The rows are grouped in 4 ways, from coarse to fine. Each group lies inside one group of the grouping before and may be the whole of it. The rows also spread widely along 12 directions, which tell nothing about the answers.
In the rows, 128 means zero.
Known rows, each followed by its group in each grouping:
[145 113 128 128 161 137 116 139 104  88 124 147 167 139  85 158 124 137
 147  91  95 118 163  93 117 139 145] : Tavif dulu K_885 K_213
[124  83 110 103 169 141  89  98 164  84 146 119 155 158 138 132 173 136
 125 148 135  79 141 118 153 110 123] : Tof Fug K_194 K_961
[101 154 141 156 137  92 104 129 136 148 169 145 137 148 143 111 188 117
 142 119 135 104 105 150 114 171  89] : Tavif dulu K_156 K_286
[151 130 105 114 146 123 129  40 157 132 105 154 141 117 169  98 125 100
 117 185  41 200 176  61 152  95 139] : Tof gapup K_645 K_878
[154  81 131 118 128 117 140 105 187 106 126  91 122 138 155 110  96 132
 163 171 131 141 131 119 140  90 162] : Tof Fug K_194 K_160
[118 123 108  79 138 146 131  98 114 114  89 126 153 124 146 109 137 122
 119 148 107 140 112 125 135 128  84] : Tavif dulu K_885 K_29
[100 168 140  98 110 120  87  83 137 182  81 134 138 117 105  91 143  97
 132 166 144 123 106 172 129 167  74] : Tof sazo K_620 K_281
[135  88 116 154 190 119  77  96 142 126 118 102 101 151 141 158  77 143
 128 162 146  82 150 104 140 106 206] : Tof gapup K_30 K_234
[114 145 159 145 177  79  82 131 113 133 181 132 126 161 165 140 174 118
 159 123 130 103 148 101 150 131 168] : Tof sazo K_620 K_813
[149 121  94 128 103 137 101  83 235 117 149 146 149 138  79  94 210 120
 102 169 139 104 151 136 138  96  64] : Tavif ragop K_478 K_462
[150 145  92 139  96 162 113 168  88 116 122 141 134 104  84 120 133 120
  99  68 116 143 202  90 125 131  98] : Tof sazo K_828 K_80
[120 106 129  95 173 135 121  90  96  92  82  94 152 119 170 114  87 127
 150 125  80 126 124 110 114 177  85] : Tavif ragop K_595 K_325
[127 130 125 128 167 129  95 121 109 125 101 103 107 136 109 173 121 140
 122 122 160  92 142 118 118 108 146] : Tavif dad K_119 K_722
[ 99 149 161 177 103 126 124 181  57 152 147 191 174 126  80 148 116 130
 152  58 108 115 105 166  79 232 131] : Tof gapup K_645 K_624
[121  93 120 145 182  99 113  74 178 106 158 124 138 177 188 105 149 125
 145 154 105 120 143 107 126 125 148] : Tof Fug K_350 K_448
[153 126 134 153  89 145 135 148 117 140 126 157 134  98  72 165  88 131
 122 131 109 125 116 135 118 126 152] : Tavif dad K_119 K_707
[140 120 121 109 169 127  79  81 168 114 105  95 122 126 102 151 146 126
 132 152 144  88 150 109 135 102 113] : Tavif dulu K_156 K_553
[120 147 118 140 109 132 112 113 130 167 122 184 140 123  94 136 133 116
 102 165 117 121  98 154 130 136 134] : Tavif dulu K_797 K_74
[144  79 104 111 146 153 100 131 120 109  92  74 103 128 133 140  56 148
 119 155 165  88 132 122 147  97 171] : Tof sazo K_430 K_890
[122 143 115 182 115 136 132 139  83 166 129 140  82 100 136 183  86 136
  83 126 129 119 105 136 100 121 162] : Tavif dad K_431 K_321
[137  99  88 139 179 143  81 137  92  92 150  99 103 126 174 152 121 136
  90 123 120  75 156  74 166 115 128] : Tavif Nif K_861 K_176
[152 144 157 118 165  98  89 126 109 134 136 167 158 151 112 136 124 109
 169 151  93 143 176  78 170 115 207] : Tof sazo K_828 K_280
[134  83 122 155 175 106 119  95 133 100 153  95 121 131 221 107  79 125
 143 155  69 115 115  93 141 164 131] : Tavif Nif K_861 K_176
[129 127 119 106 165 133 126  62 130 106  87 127 154 120 133 133 128 118
 133 130  73 153 147  95 106 132 100] : Tavif dulu K_156 K_553
[135 174 164 132 112  92 111 143 126 149 128 136 147 119 100  98 147 101
 183 112 116 148 143 124 123 179  85] : Tavif dulu K_156 K_553
[149  81 137 158 141 123 124 152 152  74 158  88 143 133 113 137 111 148
 170  84 123  87 138 118 100 158 119] : Tavif dulu K_797 K_74
[ 97 104 165 144 193 104  83 101  80 128 122 118 153 142 167 142  62 125
 174 131  90  78  93 138 112 227 162] : Tof sazo K_430 K_890
[127 142 133 122 151 109  83 126 143 159  88 145 127 169  62 140 122 130
 144 161 188  99 130 153 131 111 176] : Tavif dulu K_797 K_74
[135  84  63 124 139 172 104  73 151 109 117 125 128 115 148 122 123 132
  64 165 102 106 144 103 148 103 109] : Tof gapup K_645 K_878
[130  92 116 138 121 147 121 132 137 102 154 130 143 131 120 140 131 140
 116 119 125  96 124 134 124 123 134] : Tof sazo K_620 K_813
[158 164 135 126  88 123 104 177 110 136 147 145 145  97  92 100 148 101
 149 116 107 136 160  99 166 156  82] : Tavif dulu K_885 K_29
[148 137 111 143 123 116 124 126 130 147  86 139 118 152 106  91  83 118
 137 134 132 172 179 111 122 111 170] : Tof sazo K_620 K_813
[ 87 132 118 133 148 137 110 126  76 137 121 153 148 142 143 132 137 132
 110 106 128 112 115 144 114 168 120] : Tof gapup K_30 K_234
[108 164 157 148 106 106 144 168  58 166 156 156 110 119 163 151 125 121
 130 112 126 157 103 133 125 122 176] : Tof sazo K_620 K_813
[125 127 103 100 119 134 107 107 157 147  72 104 118 150 105  88 121 125
 120 159 183 129 140 154 127 100 120] : Tof sazo K_828 K_280
[136  91 103  80 151 156 137  67 128  90 107 115 153 100 183 123 115 122
 111 175  56 139 109  93 152 114  97] : Tavif dulu K_885 K_29
[137 140 129 171 144  94 115 128 149 140 173 150 108 164 133 145 160 130
 130 127 142 136 165 104 125  78 198] : Tof sazo K_430 K_890
[ 83 178  89 106  99 155 110  88  85 198 108 123  65  68 194 142 167 107
  31 173 152 135  91 142 151  84  76] : Tof gapup K_30 K_234
[133 108 144  85 123 142 132 120 119 120 105 119 144 114 129 144  99 128
 147 154 126 131 108 133 141 112 147] : Tof Fug K_350 K_448
[108  89  94 125 158 151 125  82 123 112  94 168 178 162 139 101  98 127
 114 142  83 128 122 139 107 173 127] : Tof Fug K_350 K_448

New rows, each followed by its group in each grouping:
[126 117  85 126 115 174 152 133  81 115  54  96 114 104 117 134  65 146
  92  90 134 141 133 136  78 138  89] : Tavif dad K_431 K_321
[138 144 142 119 138 110  80  95 142 131 156 153 160 119 135 100 166  91
 145 157  73 126 158  92 172 153 107] : Tof sazo K_620 K_813
[148 121 123 174 142 101 114  78 189 134 140 119 111 123 131 124 118 116
 138 151  96 129 147 105 108 129 133] : Tavif dulu K_797 K_74
[154 136 116 160 115 126 110 157 151 128 132 172 147 161  44 128 143 127
 139  96 148 134 197 115 115 114 161] : Tof Fug K_350 K_448
[133 158 138 143  96 121 142 167  71 163 107 149 120 114 121 122  83 121
 141 109 123 177 141 121 121 141 160] : Tof gapup K_645 K_878
[161 129 112 159 116 125 124 126 146 141 134 148 105 120 113 143 104 127
 110 158 120 139 149 104 137  84 171] : Tavif ragop K_478 K_462
[146 112  69 168 118 164 104 138 149  99 138 157 153 141  64 117 157 136
  83  90 119  96 182 116 109 146  78] : Tavif dad K_431 K_321
[103 150 126 133 145 101 139 150  78 151 140 179 132 174 173 116 140 127
 121 142 130 157 103 133 142 119 171] : Tavif Nif K_861 K_176
[158 142 143 127  74 138 116 195 106 132 157 172 155 107  76 130 132 113
 147 119 119 135 151 115 170 133 144] : Tof Fug K_194 K_160
[142 130 114 171 107 136 139 125 109 166 123 124  58  81 148 187  59 136
  83 162 127 131 103 124 115  77 185] : Tavif ragop K_595 K_325
[133 172 136 178  78 113 146 151 155 150 164 185 144 138  60 135 194 125
 127  88 135 153 145 150  81 127 109] : Tavif dad K_431 K_321
[125  54 106 150 147 156 118 161 124  78 124 134 177 169  82 130  78 165
 139  99 138  57 101 166  97 187 139] : Tavif dulu K_797 K_74
[116 121 176 129 103  88 193 143 160 118 145 126 158 170 144  98 144 137
 205 100 146 182 100 169  72 134 140] : Tof Fug K_350 K_448
[103 144 135 180 144  75 135 158  94 137 200  96  79 139 252 105 151 123
 135 106 128 132 106 114 127 151 110] : Tavif Nif K_861 K_176
[ 86 113  93 158 150 151 103 154  63 127 116 106 110 130 149 141 102 146
  90  87 153  61  93 160  93 193  87] : Tavif dulu K_885 K_213
[153 109 109 121 117 126 135 164 153  97 123 106 132 159 117  83 129 141
 147 120 161 133 157 123 132 106 113] : Tavif ragop K_595 K_325
[145 155  88 122 103 128 130  79 175 175  75 148  98 127 105 103 126 111
  91 196 143 176 141 128 132  59 133] : Tavif dulu K_156 K_553
[135 109 119 115 124 132 140 122 134 112 108 112 144 126 140  96 105 129
 144 137 112 137 113 132 120 146  97] : Tavif dulu K_156 K_286
[133 158 114 180 132 116  77 165  86 180 132 151  85 133 108 151  96 122
 101 146 157  90 137 124 149 133 176] : Tavif dad K_119 K_722
[132 153  88 126 115 142  82  96 157 136 101 106 120 112  99  84 167 103
  99 113 137 122 192 113 120 139  40] : Tof sazo K_828 K_280
[137  78 118 124 159 121 136 129 160  87 114  84 122 175 136 129 107 163
 149 133 177 105 125 138 107  90 160] : Tavif ragop K_478 K_462
[132 129 123 117 105 148 145 138 149 105 114 199 204 168  29 123 177 133
 143  81 129 155 166 145  88 128 121] : Tof Fug K_350 K_448
[173  83  75 159  96 176 159  81 162 105 113 175 158  89  97 128  67 125
  86 154  24 161 140  98 110 124 128] : Tavif dulu K_885 K_29
[155 111 108  83 174 150 107  89 121  90  89 111 137 124 122 159 122 133
 116 152 105 128 172  71 154  74 142] : Tavif dad K_431 K_321
[155 143 161 121  73 116 186 155 111 134 162 150 135  91 156 128 125 120
 155 132  85 215 129  96 146  82 164] : Tof gapup K_30 K_234
[101 119 165  47 169 122  85  71 106 143  48  83 150 117 161 109  70 106
 179 193 127 106  81 153 152 185 107] : Tof Fug K_350 K_448
[ 99 138 131 102 158 121 108  92 127 115  90 118 163 147 125 102 158 123
 147 112 129 116 124 149  94 181  55] : Tavif ragop K_478 K_462
[109 125 126  79 107 153 171 103  64 154  45 134 138 101 164 118  45 127
 121 162 101 191  78 148 118 133 145] : Tof gapup K_645 K_878
[153 131 148  89 159 105  70 120 131 128 113 102 138 122 132 104 111 104
 175 184 117 104 141  93 194 144 125] : Tavif dulu K_885 K_29
[116 134 122 121 121 133  89 118 127 153 113 101 106  99 126 133 122 120
 113 157 155  80  93 154 137 147  88] : Tavif dulu K_797 K_74
[147 121 125  97 123 150 124 122 100 136  95  99  95  77 135 178  76 131
 111 171 130 123 104 110 155  74 156] : Tavif dulu K_156 K_553
[132 115 115 139 171 112  99 114 129 118 130 135 140 156 145 113 120 124
 140 147 109 112 139 106 141 144 140] : Tavif dulu K_156 K_553
[111  99 122 145 147 138 112 146 118  88 179 140 158 145 132 152 170 146
 118  93 125  72 106 139 118 155 102] : Tavif Nif K_861 K_176
[154  72 159 136  92 113 149 164 187  93 181  79 136 137 134 109 114 148
 186 132 157 107 103 152 126 115 146] : Tof sazo K_828 K_280
[106 131 126 133 134 127 148 134  86 133 121 156 143 138 143 141 120 135
 123 117 113 142  95 142 103 139 142] : Tavif dulu K_797 K_74
[134 101  74 112  79 190 154 169  96  94 149 150 149 107 133 121 154 144
  67 103 120 140 137 116 150  91  97] : Tof gapup K_30 K_234
[164 146 106 170 130 110  93 138 167 151 103 148 109 157  44 123 113 126
 133 131 164 128 192 113 118 100 168] : Tavif dulu K_156 K_286
[144 148 112 145 111 122  97 112 165 158  95 172 145 156  48  96 125 113
 130 143 142 142 176 135 119 128 147] : Tof sazo K_430 K_890
[119 109 141 164 113 126 170  70 125 151 113 126 110  81 188 150  42 120
 129 154  57 168  79 139  78 155 155] : Tof Fug K_194 K_961
[115 119 118 177 141 129 167 113  94 104 174 140 125 104 195 164 137 134
 106  83  53 150 112  98  80 141 114] : Tavif dulu K_156 K_553
[111 174 168 144  92  95 153 118 139 160 155 172 147 120 121 129 177 111
 149 122 109 167  92 158  95 146 101] : Tavif Nif K_861 K_176
[162 120 120  92 119 168 134 152  79  79 111 115 143  88 100 164 119 132
 123  80  99 153 189  66 140  83 132] : Tof sazo K_620 K_813
[ 86 136 102 191 164 117  68  85 170 144 163 187 151 178  90 140 208 130
  89 120 143  49 120 171  83 179  93] : Tavif ragop K_478 K_462
[106 136 123 173 112 118 118 113 130 152 158 152 139 127 152  97 138 111
 118 120  96 123 113 149 101 189  96] : Tof sazo K_828 K_280
[110 131 112 134 137 146 114 126  79 137 105 121 115 110 139 148 107 133
 103 105 131 123 136 122 115 137 125] : Tof gapup K_30 K_234
[114 161 103 162 145 130  79 107 106 158 109 146 113 113 101 145 136 112
  93 112 119 100 149 121 107 164  96] : Tavif dulu K_797 K_74
[134  87 162 126 126 114 123 142 145 106 164 114 159 136 140 121 115 138
 180 140 124 102 100 139 141 155 146] : Tof gapup K_645 K_878
[117  91 108 145 171 128 123 130 109 136  88 143 121 183 119 153  59 158
 123 156 162 101  97 154 109 111 222] : Tavif dulu K_885 K_29
[140  79  83 101 152 161 123 110 133  74 125 143 178 155 142 100 137 138
 106 150  89 114 139 105 155 125 106] : Tavif dad K_431 K_321
[104 138  99 103 157 107 142  83 124 148 106 127 101 174 212  95 150 125
 102 177 147 180 127 119 139  56 166] : Tof sazo K_430 K_890
[141 122 149 171  93 120 130 156 143 153 153 171 142 134  73 145 104 137
 148 131 139 126 119 153 116 130 189] : Tof gapup K_30 K_234
[145 113 141 134 128 127  78 171 113 139 153 139 130 131 101 147 104 133
 142 157 158  79 131 123 184 121 191] : Tof gapup K_30 K_234
[140 146 110 144 145 123  66  75 145 154 102  93  89  90 132 125 115 102
 112 148 116 114 181  85 140 137 100] : Tof gapup K_645 K_878
[168 114 146 156  87 112 152 160 152 122 136 146 163 135  97  79  77 124
 182 135  94 158 133 132 122 171 135] : Tavif dad K_431 K_321
[ 91 156 130 165 125 113 145 114 112 149 157 127  95 116 175 162 170 133
  97 103 137 127  91 150  76 124 101] : Tavif ragop K_478 K_462
[170 109 145 111 129 113 109 106 195  87 131  55 132 107 122  94 139 120
 188 119 124 137 194  81 138 120  82] : Tof gapup K_30 K_234
[117 141 129 163 121 113  75 142 167 149 210 121  89 121 121 176 221 131
  98 144 189  41 100 147 147  92 113] : Tavif dulu K_885 K_29
[117 130 134 157 154 122 140  74 124 133 126 170 136 136 122 183 127 131
 115 116  84 155 137 115  78 103 189] : Tof sazo K_620 K_813
[132 115 109 185 122 125 110 149 115 145 142 108  90 118 148 123  81 133
 116 116 140 110 144 120 121 146 146] : Tof gapup K_30 K_234
[135 149 117 141  73 163 146 181  64 131 129 196 164  97  75 141 117 124
 101  86  91 151 124 132 120 159 106] : Tavif Nif K_861 K_176
[137 143 182 102  60 126 163 127 110 141 136 134 167  56 146 104 108 101
 178 137  55 183  86 133 131 184  80] : Tof gapup K_645 K_624
[118 124 113 128 100 147 146  88 139 153 102 174 149 127 108 127 112 124
 101 157 105 155 103 160 101 117 146] : Tof sazo K_828 K_280
[119 145 146 157 107 114 142 163  85 164 115 131 108 115 125 144  75 131
 143 118 140 134  88 156  98 155 153] : Tavif dulu K_885 K_29
[126 147 139 133 134 115 131 102 102 149 120 181 158 134 133 123 114 108
 137 140  69 174 138 112 123 140 168] : Tof sazo K_828 K_280
[167 146 155 120 121 114 125 149 104 122 129 126 138 103 120 129 106 111
 168 131  87 158 160  79 155 129 137] : Tavif dad K_119 K_722
[108 118 113  84 134 164 143 116  69 113  93 152 160 127 139 146 119 136
 103 124 106 148 111 129 124 114 140] : Tof sazo K_430 K_890
[148 118  80 125 106 172  90 138 161 115 103 144 140 144  19 140 157 142
  88 109 186  92 183 137 121  83 123] : Tof sazo K_430 K_890
[125 128 113 146 110 142 133 144  73 140 162 169 128  97 174 142 108 120
  88 150  75 131  90 116 158 139 135] : Tavif Nif K_861 K_176
[129 162 135 159 126  94 116 134 130 148 161 178 142 149 126 108 167 109
 138 128 106 150 143 117 134 145 125] : Tavif Nif K_861 K_176
[128 133 170 122 107  90 165 137 132 138 123 120 138 134 162  88  95 124
 189 149 118 170  85 155 112 154 128] : Tavif ragop K_595 K_325
[131  99 133 136 134 118 114 102 152 152  79 117 130 152 107 107  43 132
 156 173 145 119 109 165 110 146 182] : Tof sazo K_828 K_280
[117 140 165 145 175  80  70 143 128 150 166 172 143 186 105 155 156 128
 162 160 160  76 111 141 160 133 201] : Tavif Nif K_861 K_176
[123 124  77 169 147 130  84  95 173 136 100  83  81 135 111 119 132 132
  93 121 176  81 154 136  91 130  78] : Tavif dulu K_156 K_553
[126 196 151 156 118 118 116 127  77 183  99 153  97  80  77 197 113 112
 121 101 117 149 139 118  90 130 145] : Tavif dulu K_885 K_213
[147  87  90 134 157 159 120 101 121 102  90 139 138 133 112 151  68 145
 100 146 101 114 142 109 118 115 162] : Tavif ragop K_478 K_462
[146 104 133 147  51 134 181 243  86 131 167 101  85 119 153 128  74 157
 133 112 190 141  90 154 140  76 192] : Tof sazo K_620 K_813
[152 149 119 138 132 122 148 146  88 119 129 181 143 138 121 138 125 123
 124 107  82 190 175  74 134  96 169] : Tavif Nif K_861 K_176
[137 123 156 129  85 120 196 146 136 114 161 154 146 132 125 151 150 142
 148 106 118 189 114 134  97  67 177] : Tof sazo K_620 K_813
[160 109  79 138 108 166 132 120 138  96  98 101 118  94 108 119  98 133
  96 105 109 134 173  99 106 120  76] : Tavif ragop K_478 K_462
[185 174 174  95  28 110 167 199 132 141 112 170 185 105  49  53 112 100
 208 130 105 219 151 128 152 150 101] : Tavif ragop K_478 K_462
[134 102 135 106 157 142 108 119  91 108 168 154 150 102 165 183 129 128
 114 174  69  93  89  94 183 111 166] : Tavif dulu K_885 K_29
[153 114 127 137  87 122 132 120 193 135 104 139 150 141  76  80 102 117
 164 148 133 151 146 150 114 142 127] : Tof Fug K_194 K_160
[157 104 180  78 129 101 146 118 165  89 138  99 165 129 151 108 127 118
 216 152  99 167 137 101 155 112 145] : Tof Fug K_194 K_160
[113 140 185 148 116  86 146 149 104 131 175 106 137 116 184 113 128 117
 191  94 101 147 101 136 103 184 117] : Tof sazo K_828 K_280
[117 139 104 151 106 138 134 136 117 129 168 191 161 128 128 117 181 120
  95 116  88 131 113 132 123 149  89] : Tavif dulu K_156 K_286
[121 145 118 201 126  96  84 198  79 172 180 109  62 124 183 118  96 121
 118 129 160  74 110 126 154 171 142] : Tavif dulu K_885 K_29
[ 91 117 143 122 155 136 151  85 104 131  82 120 131 132 131 184 104 153
 129 105 140 140  98 157  59 117 161] : Tof gapup K_30 K_234
[176 121 155 138  81 101 146 115 208 129 125 138 171 128  86  57  98 109
 197 169  86 171 138 134 127 163 107] : Tavif dad K_431 K_321
[134 129 126 107  62 135 162 138 147 138 120 123 133 107 143  79 127 114
 139 146 128 173 110 150 133 125  90] : Tof Fug K_194 K_160
[124 149 117 138  84 129 136 113 153 141 148 134 128 105 133 102 183 114
 112 116 120 155 140 128 114 127  67] : Tof gapup K_645 K_878
[150 120  95 162 101 121 142  68 208 110 148 122 136 118 149  56 161 104
 121 122  66 176 183  95 101 135  56] : Tof sazo K_620 K_813
[129 159 166 132 124  84 141 122 141 152 153 108  93 117 157 157 157 123
 155 143 143 153 110 120 122  78 154] : Tavif dulu K_797 K_74
[155 126 115 152  96 136 153 127 160 102 176 155 140 111 116 142 177 130
 110 111  93 150 151 102 114  92 108] : Tavif ragop K_478 K_462
[123 143 132 110 130 129 111  79 146 122 131 102 122  97 141 140 177 112
 120 122 112 133 149 107 120 107  81] : Tof sazo K_620 K_813
[146  92 169 102 105 137 101 120 161 137 127 126 155 104  78 158  91 135
 164 191 141  82  79 161 157 128 170] : Tof gapup K_645 K_624
[148 129  83 111 167 150  97 133  93  95 120 133 129 131 128 143 154 127
  94 112 109 124 193  56 162  88 125] : Tavif dulu K_885 K_29
[114  89 104 138 152 133 113 120 153 113 117 158 171 187  97 106 126 145
 131 143 145  87 101 169 110 157 133] : Tavif dulu K_156 K_553
[107 149 129  99 155 136 127  82 116 120  98 124 132 124 126 169 176 125
 119  96 130 148 155 112  91  96 109] : Tof Fug K_350 K_448
[138 156 106 114  75 141 135 146 117 146  95 155 152 118  99  60 131 108
 126 119 120 186 168 123 138 144  81] : Tof gapup K_30 K_234
[117 103 137 124 116 125 219 132 106  72 138 116 170 129 193  97 128 140
 165  66  62 199 101 123  63 161  77] : Tavif dulu K_885 K_29
[136 132 116 107 126 122 175 117 129 126 105 136 120 145 148 132 132 137
 124 145 130 189 125 115 117  52 165] : Tavif dulu K_885 K_29
[117 141 138 184 120  87 155 147 151 129 166 125 117 161 144 112 161 139
 152  84 150 142 129 147  69 140 115] : Tavif ragop K_478 K_462
[103 159  98 140 110 142 190 157  74 118 124 121  98 134 156 153 182 149
  82  45 157 181 138 125  63  74  94] : Tavif dad K_119 K_722
[121 134 104 123 182 145 108 129  48  92 138 129 131 111 169 172 151 127
  98  83  77 119 162  59 136 127 113] : Tavif dulu K_885 K_29
[114  82 123 145 122 141 140 120 111 122 128 110 134 114 175 119  69 140
 129 136 103 114  81 149 109 174 129] : Tof gapup K_645 K_624
[155 144 126 154 141 104 109 119 156 128 145 166 145 147  93 124 153 115
 146 130  98 144 177  89 132 119 147] : Tavif dulu K_885 K_29
